The first 8 rows are patterns. Each new row is the sum of 2 different patterns, raised or lowered, with some noise. Before adding, each is slid sideways (what falls off one end comes back at the other) and multiplied by a number that may be negative. Names go in the order of the patterns.
Some rows, each with the names of its patterns after it:
[ -1  -2  -4  -1   6   2  -4  11  -3  -2   6  12  -6  18   3   8  10   0
  -1   6  -5   5  -4   9 -10   8   0   9  -5  -3]
z_630
[ -2  -4 -14  -1  -6   3   4  -3 -13   5   0  -6  -2  -1  -4   5 -10  -2
  -4   6  13   1  -3  -4  -2  -6  -7  -2  21   7]
z_524
[ 10   7  -7  -5  -6   2  -2  -4  -6  11   0   0   0   3   5  -1  -8   5
  25   4  -3  10   6  -1  17   0 -10   4   4   6]
z_209
[ -9   2  -3   0 -12  -4  -9  -2  -3   8  -8   8  -1  -7  -4  -3  -7  10
  11   2   9   7   2   5   0 -10   0 -14   1   5]
z_695
[ -3  -7  -7   0   8  13  -2  10   9   3   9   0   6  -5 -13  -4  -5  -5
   2   1  10  -8   1  16   1   2  -6  -5  -5  12]
z_339
[  0  -5   4   9 -10  -8  -5 -23 -12  -5  -6  14   1   0  -8   4  -8  -4
  -9  -2   2   7  -1  -2 -10  -7   1   9   3  14]
z_92
[  0  -3   3  -3  -9   6  -3   9  -4  -3  -5  -1  -9  -8  10   4  -6  -3
   8   8  16   4   2  -4  -6  -8  11 -10  18   1]
z_71
[  6  -1  -2  -1  -6   2  -8   0  -4  -8  -1   3   3   1   7   0  12  10
  -2   5   0  -6 -11  -9   3  -4   2 -10  -2   5]
z_629

New rows, each followed by the names of its patterns:
[-16 -11  -4  -9 -31 -16   2 -22 -16  -3 -16 -15  14 -10  -7  -6 -18 -18
   2 -10   1 -14  -1 -14   2 -20  -2 -14 -12 -14]
z_630 z_209
[ 3  6 12 18 20 20  8  0 10  6  6 14 32 13  5  2 -3  8  1  8 18  7 -2 15
 11  6  7  4  6 28]
z_524 z_209
[ -7  -2  -2 -12 -19  -3 -14  -7  -9  -9  -3  -4 -19  -6  -8  -1  -4   1
  -7  -6 -11   0   2  -8  -5  -1  -4  -8  -5  -6]
z_630 z_524
[ 6 20 11  2 17  2  6  7 23  6 14 10 10 -1 15 -4 11 14 11  6  6 -5 -4  5
 -2  2  6  1 -5 13]
z_524 z_695
[-9  0  6  9 22  3 11 17 13  8 -3 15  3 -4  0  7  9  6 12  0 15 16 20  9
 12  6  8  4  1  2]
z_339 z_629
[-7  5 -5 -1  5  8 20 -1  5 14  4  2 -4  1 13 17  2 -4 -8  4  8 15  5 12
  5 11 12  2  9  0]
z_524 z_339
[  8  11  10   7   8 -11  -7   1   0   0   0  -8   0   3   3  17   0  -8
  16   5   7  16  20   9  14  -5   5  -5  14  -8]
z_695 z_92
[  3  -1  -3  16 -15   9  -1  -6  -7   2  -3  -8  15   0  19  -3  -6   4
  -1  -4  -6  18   8   3  -1  12   3  21   0   4]
z_695 z_71
[ 13  11  13   6  10 -17  11  18  11   1   5   1  13  15   7   7   3  -4
   0  11  26   7  18  15  13   8  -4  10   7  -8]
z_339 z_92
[  9   1  12   0   7   2   1   7  15   7   2  -6  -6   6  14  12  23  10
  -3  15   6  -3   0   5 -16  -3   8  -1  20   4]
z_92 z_71
[11 11 11 14  2  9  7 17  2  4  3  9 13 22  4 20 16  8 14  9 11 13 10 10
 13 12 13 14 17  0]
z_695 z_339
[ -6   4 -13  -3  -5  -5  10   2   4  10  -4   6  -4  10   3  11  -2  14
  11   6  10   8   1   0  -4   9  -3   4   6  -1]
z_630 z_695
[  2  -6   7  -8   3  15  -6   6   5  11 -10  11  -2   7   7  12  -4  14
   1   0  -2   6  -8  19  15  12  10   8   6   7]
z_630 z_695
[13 29  3 23 11  5 10 18  8 -1 24 16 24 25 17 13 16 -3  6 22 23  6 16 23
 26 29 17 10 11 10]
z_92 z_71
[ -7   1  -9  -9   3  19  -5  -3   7  -1  -5  13  -4 -10  -5   0   1  10
  11  -9  -9 -12  -3  -8 -11  -9  20   0  -4  -5]
z_524 z_209
[ -5 -21  -5 -20 -12  -4  -5  -4 -10  -9   2   2  10   4   9  -4 -16   7
   5 -26 -11  -9 -20 -10  -4 -19  12   5   3 -10]
z_339 z_92
[ 13   8   1   7   1   4   1   1 -15   5   4  -4  -5   4  -8  -1  -3  -1
   2   0  -7   4  -9   5 -17   1  -4  -3  -8  10]
z_630 z_629
[-16 -13  -8  -6 -21 -23 -12 -10 -16  -4 -16  -7  -6 -22 -14 -15 -10   9
   1  -9  -5  -6 -12 -11 -10   1  -4 -20 -12 -17]
z_524 z_695
[  9  14   2   0   2  -1   4  14   9   7   4   1   9  12  -5   1  10   9
   5  12  13  14   4 -19   1   8   2  -1  10  -6]
z_209 z_92
[  2  -2   0  -2   5   4  13  -7   1  -1  -2  -3   2  -2  -8   5   5   9
  19   7  13   2 -11   4   9   1  12   9   9  14]
z_630 z_92
[13 15 17 21 -6 14 -8  5  6 11  5 13 24  5 20  2 11 18 13 13 18 24  3 12
 15 14 -1  7 -9  8]
z_695 z_71
[  2  -6 -10 -24  -5  -2   1  -4   5   5 -11 -28 -10  -2  -7   1 -14  -3
 -10  -7   0  11 -17  -1 -13  -5  -5  -1 -12   5]
z_524 z_71
[ 8 -3  0  6  9 12  9  5  6  2 -5  0  5  5 18  5  8  4  5  9 11 -1  7 19
  8  5 11  5 10 14]
z_524 z_209
[ -5 -12   1   6   3   3   4  -9   3 -16  -1   9   6  -2  -1  -1  -5  -1
  -4   5   1  -2   4   7   2  -8  -3   2   5  -9]
z_524 z_71
[  1   2  -8  -5  -5   2  -7   5  -1  -8 -13  -6  -9 -14  -1  -7   5 -11
  -7   0  -5 -10 -13  -2  -4  -2  -8  -4  -4   3]
z_339 z_71
[ -2   6  15  -4   3  -2  -2  -3   5   1   2  -4 -13   5  11  -5   5   8
  -7   7   9   3  -3  -9  -6  -6   3   6   6   6]
z_209 z_339
[10 11  6  7 -4 -1  7  2 18 10 22 -2  0  5 15 -3  7 -2 -8 -4 -3  0 20  4
 16 10 14  8 11  1]
z_695 z_92
[  7  -2  11  -2   0   0   4   3   1 -10  -2   2 -11  -4  -3  17  -3  -4
  -9 -12  -3   1  -3   8  -3 -16   2  -1  -9   5]
z_524 z_695
[  0  -6   5   1   3 -11 -10 -11   3 -21 -10 -21 -25 -21  -7 -19   0 -10
 -12 -20  -8 -12 -12 -21  -2 -11  -5  -7  -2 -23]
z_630 z_92
[-15  -2  -1 -19 -27 -11  -1 -12 -10 -12 -17  -3   4  -9 -14 -18 -13 -18
  -6  -4  -7  -8  -8  -1   4 -14  -4  -5  -8  -9]
z_209 z_339
[ -9  -5 -20  -6   2 -21  -1  -6 -11 -24  -3 -26  -9 -14  -6 -10   2 -11
  -6 -13  -4 -16   9  -3  -4  -6   4  -1  -1  -3]
z_630 z_695
[ -3  11 -10 -11   2  -8  -9   0  -8 -22 -15 -14 -11  13   3   3  -9   2
  -5  -1 -17  -3   0   3  -6  -7  -8  -1  -5 -14]
z_209 z_92
[-3 12  0  4  1  0 10 -1 -2  4 24  3 -1  7  4  6 19 -1 -9  9 10 14 13  9
 -7 -6 -8  8 -4  6]
z_209 z_71
[ 7  4  2  1  2 -5  8  1 15  0  7  3  1 -2  0  8 13  8  5 14 13 16 10  7
 -2  2 -6 11  2 11]
z_695 z_71
[  1  -7   0   1  -7 -10  -1  -5 -14  -8  -3  -3  -4  -9  -6  -7  -8   3
  -2   2 -11   8 -13   0  -3   0 -11   1  -4  -8]
z_695 z_71
[ -5  -1 -16  -8  -7  -5  14  -7   3  -5  -1 -14   1 -19  -4  -4  -2  -1
   0 -11  -1  -3  10  -4  18  -5  -3  -3  10  -6]
z_630 z_92
[  7  -3  -8  -4  -6 -10 -11   6   4  -3  -5   3   1   8   2   4  -2   1
  -8   5  -8  18  -5  -4  -5 -10  -9 -11   1   3]
z_92 z_71
[-14  -5  -5  -9  -5  -3  -8   6   4  -5  -5  -4  -5 -17 -14  -5 -12  -6
 -11  -9  -6  -3  -6  -5  -1 -12   1  -9  -4  -6]
z_339 z_629
[ 7  5  2  6 10  4  9  6  3  6  1  5  8 13 14  3  3 -4  5  5  0  0 24 14
  7 16  3  8  5  0]
z_524 z_92
[-6 10 20 17  8 21 10 15 25 11 15  5 -3  5 13 12 17 13 21  9 17 19 13 14
  7  8  6 22 15  4]
z_209 z_339
[ -2   0   1  -8  10 -12  -6  -1  -7   0   0   3   4   1   3  -5   0  -2
  -6  -6   7   3   1   4  -6  -7  -6  -8  -2 -10]
z_630 z_695
[  1   0   5  -2  -3   6   0 -10  -5   4  -6  -4 -11   3   9  -5 -24  -3
   2 -13  -8   2 -24   0  11  -8 -11  -3 -20 -10]
z_630 z_209
[ 13  10   3  -3  -3 -13  12  12  -1  -5  20  19  19  31  17   7   7 -12
  12   0  25   3  12   7  14   6  -2   4   5  13]
z_92 z_71
[  4  -2  -4   6   2  -2   4   8   4  12   2  -1  -9   3 -11  -1  -4  -4
   3   0  -8  -5   6  -2  -8   0  -7   6   7  -4]
z_695 z_629
[ -6  -9   4   3   0   4   1   5  -1  -3   4  -9  -2  -6  -9  -8   1 -14
  -8  -8  -6   1   0  -7   3  -9   2 -11   4  -9]
z_630 z_629
[  5   1  10  13  11  26  19  26  14   5   3  19 -13   3  10 -22  -1   3
   3  12   7   1  -1  10   9  -1   8   7   5  12]
z_695 z_92
[15  3  5  2 14  3 22  5  6  5  4 -2  3 -2  4  1  8 -2 16  4 13  2  0  3
 -3  5  2  1  5  1]
z_630 z_339
[ 6  5 12 15 -6  2  4 -9 -4  1  3 21  5 -8 -2 12 -4  1  2 -3  8 18  3  5
 -4 -3  4 17 12 21]
z_209 z_92
[  2 -15  -7 -23  -4  -5   5 -16  -7  -5 -11  -8 -10  -2 -12 -21  -3 -17
 -15  -4   0  -9   0  -6   7  -1 -10 -14  -8 -18]
z_630 z_339
[ 5  5  9  0  4 13 13  0  2  8  3  4 -4 -2  0 -1  6 10 11  2 16 -3 14 14
  4  9  7  6 -6  0]
z_71 z_629
[ -2  -1   1   0  12   5   6   3  -3   2  -6  -3   1   5   2   2   0   5
  -2   4  -4   0   1   3  -2   4  -8 -10  -2  -4]
z_695 z_629
[-10  -6 -14 -15  -1  -8  -4 -10 -11   1   0  -1   2  -3 -11  -3 -11  -8
 -11 -13   7   4  -1  -5  -5  -4   5   8  -3   0]
z_524 z_629
[12 11  1  8  3  2  7 17  3 26  5 14 23  8  7  8  1  9 11 12 -4  8  6 17
 11  5 13 10  6 11]
z_630 z_339
[ -4  -5   0   0  -6  -3 -16  -5  -6   0  -2   0   1  -2 -16 -11  -4   1
  -1  -2   1  -8 -11   2  -4  -8  -8  -5  -2  -3]
z_630 z_524
[ -2  -7 -12  -9  -2   3  -3  -4  -5  -6   0  -9  -1  -2   2  -6   3   6
   1  -3 -22 -11  -9 -17  -5  -5 -14 -11   4  -2]
z_209 z_629
[  3  -3  -7   8   4   5   7  10 -13  14 -25  -5   6   3   1  12  23   6
   3  -1   5  16  10   2   7  11  -4   0  15   4]
z_71 z_629
